There are 3 ways to turn a row about zero (a turn may also mirror it). The second row of each pair is the first, turned, with some noise. The first 27 pairs use one turn. New pairs use 3 turns, one after the other, and a turn may come again.
Some pairs, each with its turns in order after it:
| +1.82 | +0.61 | -0.47 | +0.81 | +0.19 | -0.82 | +0.34 | -1.00 |
| -1.05 | +1.32 | -0.66 | -0.34 | +0.19 | +0.29 | +1.30 | +1.18 |
J

| +1.15 | +1.28 | +1.23 | -1.56 | +0.18 | +2.31 | -2.05 | -0.48 |
| -1.89 | +0.76 | +0.44 | -1.67 | +0.98 | +0.10 | -2.97 | -0.68 |
Y

| +0.09 | +3.59 | +2.65 | -0.60 | -2.12 | +5.40 | -1.94 | +1.07 |
| -3.08 | -0.51 | +2.00 | -2.02 | +3.59 | -0.22 | -4.61 | -2.31 |
J

| +2.18 | +0.44 | -0.73 | +0.40 | +2.39 | +3.66 | +1.65 | +1.79 |
| +0.61 | +1.27 | +0.25 | +0.59 | +3.89 | -2.14 | -1.97 | +2.30 |
Y

| +3.58 | +0.59 | +0.80 | -0.56 | -0.81 | -3.82 | +0.67 | -2.97 |
| -4.05 | -1.73 | +1.09 | +0.92 | -1.85 | +0.70 | +1.24 | -3.36 |
V

| +0.41 | +0.35 | -1.52 | -0.36 | -0.06 | +1.12 | +0.39 | -1.05 |
| -0.72 | +1.20 | +0.85 | -0.77 | +0.75 | +0.80 | +0.81 | +0.55 |
V

| -0.56 | +0.18 | +0.67 | -2.98 | +0.75 | -0.30 | +1.39 | +1.15 |
| +1.46 | -1.98 | -0.51 | +1.71 | +1.93 | +0.76 | +0.05 | -0.17 |
J

| +0.89 | +2.36 | -0.88 | -2.34 | +0.38 | -3.37 | -4.58 | -1.14 |
| -1.37 | -2.54 | -2.85 | -1.44 | -1.13 | +1.73 | -1.71 | +4.47 |
J

| +1.20 | +4.05 | +0.41 | -0.55 | +1.79 | +0.88 | +1.25 | +0.65 |
| -0.58 | -1.78 | +1.47 | -2.33 | +2.42 | -2.39 | -0.47 | +1.27 |
Y

| +2.93 | +2.25 | +1.14 | -0.48 | +2.61 | -0.09 | -1.27 | -1.35 |
| +0.10 | -0.06 | -0.54 | +1.61 | +0.84 | +1.38 | +3.19 | -3.32 |
V

| +3.88 | -0.49 | +1.30 | +0.94 | -1.06 | +0.44 | -3.04 | -0.98 |
| +0.62 | +2.51 | -0.02 | -2.85 | +1.11 | +3.57 | -1.40 | -0.33 |
Y

| +0.23 | -1.94 | +2.98 | -1.05 | +0.65 | +2.65 | +2.99 | -0.50 |
| -0.03 | +0.05 | +2.56 | +3.06 | +2.71 | -2.40 | -0.66 | +0.76 |
V

| -1.67 | +0.33 | +0.00 | -1.93 | +0.95 | -0.36 | -0.02 | +2.07 |
| +2.17 | -0.13 | -0.04 | -0.42 | +0.77 | +0.94 | -2.34 | -0.58 |
V

| +2.27 | -0.31 | +3.45 | -0.32 | +0.50 | +3.55 | +1.77 | -1.59 |
| -0.16 | -0.50 | +2.52 | +3.49 | +2.59 | -2.01 | +2.38 | +0.37 |
V

| +0.62 | +1.14 | -1.66 | +0.40 | -0.03 | +3.05 | +2.95 | -0.02 |
| -0.94 | +0.44 | +1.41 | -1.79 | +3.63 | -0.46 | +1.25 | +1.43 |
V

| -1.38 | +2.96 | -0.22 | -3.18 | -1.76 | -2.15 | +0.36 | -2.05 |
| -0.99 | -2.59 | -3.15 | +1.33 | +1.21 | -2.53 | -1.25 | +2.11 |
J

| +0.26 | -0.14 | -1.27 | +1.15 | +3.33 | +1.11 | -2.23 | -0.03 |
| +0.83 | +2.50 | -2.94 | +0.70 | +0.93 | +0.82 | +1.30 | -0.33 |
V

| -0.11 | +0.88 | -0.75 | +1.06 | +0.93 | -2.11 | +0.15 | -2.69 |
| -0.52 | +1.14 | -3.03 | -0.49 | -1.22 | -0.93 | +1.22 | +1.08 |
J

| +4.08 | +1.13 | -0.11 | +0.45 | +1.47 | -2.32 | +0.31 | +2.37 |
| -1.81 | -3.11 | -2.78 | +0.48 | +1.67 | +1.93 | +0.56 | -2.15 |
V

| -2.40 | +2.26 | -2.34 | -1.20 | +2.48 | +2.87 | +0.46 | +0.01 |
| +0.15 | -2.92 | -1.10 | -2.93 | +1.75 | -0.95 | +1.33 | -2.80 |
J

| -0.55 | -0.62 | +0.92 | +3.66 | +2.34 | -0.40 | -1.38 | +0.42 |
| +1.94 | +2.12 | +0.15 | -0.35 | +1.61 | -0.79 | +2.10 | -2.61 |
Y

| +0.94 | -3.25 | -1.72 | +1.00 | -2.35 | +0.96 | +0.02 | -1.44 |
| +0.12 | +3.02 | -1.61 | +1.32 | -1.45 | +2.26 | +0.30 | +1.89 |
Y

| +0.96 | -1.65 | +0.39 | +1.73 | +2.13 | +1.53 | +0.08 | +1.48 |
| +1.02 | +1.57 | +1.49 | -1.15 | -0.08 | +2.18 | +0.98 | -1.67 |
J

| +1.36 | +0.84 | -1.73 | -1.36 | +0.03 | +0.32 | +0.90 | -0.67 |
| -0.61 | -0.24 | +1.43 | -0.27 | -0.30 | -0.02 | -0.63 | +2.47 |
Y

| -0.03 | -0.53 | -1.81 | -2.70 | -0.65 | -0.90 | +2.33 | -1.32 |
| -0.08 | -1.38 | +0.86 | +0.96 | -2.70 | -0.16 | -0.66 | +2.78 |
Y

| -2.41 | +0.92 | -2.77 | +2.37 | +0.46 | -1.95 | +0.69 | -1.71 |
| +1.08 | +0.27 | -2.13 | -1.84 | -1.92 | -3.29 | +1.80 | +0.52 |
J

| +2.19 | +0.75 | +1.69 | +1.35 | -2.04 | -0.39 | +2.69 | -0.92 |
| +1.48 | -1.01 | -2.56 | -2.53 | -0.01 | +0.64 | +0.53 | +2.26 |
Y

New pairs, each followed by its turns in order:
| -0.78 | -1.72 | +1.83 | +0.62 | +1.65 | +1.81 | -0.45 | +0.41 |
| -1.94 | -0.02 | +0.00 | +1.21 | -1.87 | -1.38 | +1.38 | -1.24 |
J J Y

| -1.25 | -2.72 | +1.69 | +0.14 | +1.15 | -0.80 | +0.23 | +1.33 |
| -0.46 | -1.02 | +0.32 | -0.01 | +3.79 | -0.15 | -0.37 | +0.05 |
Y Y J

| +0.23 | +2.72 | +0.62 | -0.83 | -0.02 | -0.19 | +1.59 | +0.09 |
| -0.86 | +0.04 | +0.19 | -1.30 | +0.02 | +2.95 | -0.43 | -0.18 |
V Y Y

| +0.61 | -3.41 | -1.37 | -1.57 | -0.44 | -1.77 | -3.90 | -2.14 |
| +1.71 | -1.31 | -3.90 | +1.19 | -1.30 | +0.94 | -3.53 | +2.08 |
V J J

| +2.86 | -1.28 | +2.35 | +1.64 | -5.35 | -0.06 | -0.44 | +0.28 |
| +0.92 | -0.91 | +0.20 | -2.44 | +5.16 | +2.54 | +0.03 | -2.30 |
Y V J

| +1.88 | +0.89 | -1.21 | +3.85 | +1.11 | -4.66 | -1.19 | -0.63 |
| +1.65 | +2.06 | -3.44 | +2.44 | +1.31 | -1.58 | -3.72 | +1.71 |
J Y V

| +2.27 | +1.66 | -2.35 | -0.59 | -0.74 | +1.03 | -1.45 | -2.83 |
| -0.70 | +0.18 | -2.34 | -1.27 | -1.94 | +1.92 | -3.21 | -0.05 |
V Y V

| +0.42 | +1.01 | -0.09 | -1.51 | +1.47 | +1.33 | -1.08 | -1.11 |
| +0.41 | +1.90 | +0.14 | -1.48 | +1.00 | -0.26 | +0.08 | -1.82 |
V J V

| -1.67 | -1.38 | -1.14 | -1.41 | -1.57 | -0.44 | +1.48 | +0.99 |
| +0.12 | +0.80 | +0.35 | -0.74 | +1.16 | +0.34 | -1.30 | +3.00 |
J Y Y

| -0.50 | -0.38 | +1.98 | +1.33 | -0.72 | -1.14 | +0.77 | +0.59 |
| -0.72 | -0.14 | +0.89 | -0.83 | +0.85 | -2.18 | -1.42 | +0.38 |
Y J V

| +1.58 | +0.99 | -1.97 | -0.02 | +2.52 | +2.09 | -1.09 | -1.14 |
| -0.47 | -0.38 | -0.46 | +0.73 | -0.07 | +2.62 | +2.84 | -1.96 |
J Y Y

| -1.81 | +0.40 | +0.96 | +1.02 | +0.93 | -0.71 | +2.76 | -0.19 |
| -3.07 | -0.02 | -0.54 | -0.10 | -1.23 | -1.94 | -0.63 | -0.19 |
V V J

| +0.67 | +3.90 | -1.41 | -0.40 | -1.00 | -1.23 | +1.95 | +0.50 |
| +4.21 | +1.02 | -1.29 | -1.62 | +0.23 | +0.91 | -0.35 | -0.63 |
J Y Y

| -0.54 | -1.71 | -0.72 | -2.49 | -1.45 | -0.02 | +3.57 | -0.58 |
| -2.67 | +2.72 | +1.16 | +0.19 | -0.62 | +0.23 | +1.42 | +2.81 |
V V J

| -3.24 | -0.26 | +0.73 | +0.64 | -1.98 | +1.18 | +0.14 | +1.53 |
| -1.40 | +1.50 | +1.00 | +0.90 | -1.62 | -3.23 | -0.13 | -0.61 |
J V J

| -1.12 | +1.14 | +0.73 | -1.12 | -0.54 | -1.98 | -0.42 | -0.91 |
| -0.49 | -2.13 | +1.81 | -1.06 | +0.19 | -0.72 | +0.48 | -0.37 |
J V J

| -2.26 | -0.20 | +1.84 | -0.52 | -3.48 | -0.64 | +3.01 | -0.54 |
| -1.94 | +2.13 | +2.50 | +0.36 | -3.54 | -0.81 | -0.94 | +1.14 |
V V J

| +0.41 | -0.29 | +1.57 | +2.03 | +2.14 | +1.57 | -0.52 | -3.00 |
| -2.41 | -1.98 | +0.94 | +0.71 | +1.74 | +0.12 | -3.09 | -0.19 |
V Y V

| -1.67 | +0.84 | -1.41 | -0.21 | -0.23 | +0.43 | -0.82 | +1.66 |
| -0.87 | +1.87 | -0.46 | -1.06 | +0.59 | +1.45 | -1.27 | -0.14 |
J Y Y

| -0.53 | +1.97 | +1.80 | -1.01 | -2.47 | -0.26 | +2.07 | -0.96 |
| -0.90 | -0.42 | -1.40 | +0.52 | -3.22 | -2.04 | +0.93 | +0.86 |
V V V

| -0.30 | -2.17 | +1.10 | -0.19 | -1.71 | +0.37 | -0.96 | +1.65 |
| +0.10 | +2.33 | +1.45 | -0.57 | +0.66 | +1.70 | +0.93 | -0.57 |
J Y V

| -1.92 | -0.44 | -0.38 | +0.06 | -0.37 | +0.40 | -0.93 | +3.19 |
| -0.31 | +0.47 | +1.44 | -2.18 | +0.03 | -0.57 | -1.64 | -2.24 |
J J J

| -0.37 | -2.82 | -0.84 | -0.28 | -0.41 | +0.47 | -2.22 | +1.03 |
| +1.76 | +0.04 | -0.85 | +0.15 | -2.45 | -1.90 | +1.59 | -0.02 |
J J V

| -1.60 | -0.59 | -0.23 | +0.37 | +0.95 | +0.04 | -0.16 | +1.61 |
| -0.41 | -0.67 | +0.89 | -1.97 | +0.44 | +0.57 | +0.53 | -0.51 |
Y J V

| -0.05 | +1.18 | -0.85 | -3.19 | +1.77 | +0.32 | -2.66 | +0.83 |
| +0.72 | +1.23 | +1.50 | -3.93 | +1.31 | +0.70 | -1.07 | -0.05 |
J V J

| -1.09 | +0.60 | +3.23 | -1.46 | +2.44 | +0.12 | +0.97 | -2.10 |
| +0.77 | +0.18 | +2.23 | -0.22 | -1.89 | -1.93 | +1.31 | +3.29 |
Y V V

| +1.42 | +1.54 | -1.83 | -0.10 | +0.00 | +1.85 | -3.59 | -3.26 |
| +0.87 | -1.90 | +2.34 | +4.71 | +0.46 | +1.34 | +1.01 | -0.65 |
V Y Y

| +4.05 | -1.36 | +1.05 | +2.77 | +1.02 | -2.54 | -1.35 | -1.23 |
| +4.95 | -2.09 | -1.18 | -0.67 | -1.97 | +0.05 | +1.37 | -1.42 |
J Y J

| -1.52 | -0.82 | -1.52 | -0.35 | +1.27 | +1.84 | -1.76 | +0.80 |
| -0.63 | +1.57 | +0.70 | +0.95 | +3.15 | +0.26 | -0.68 | +0.34 |
V V V

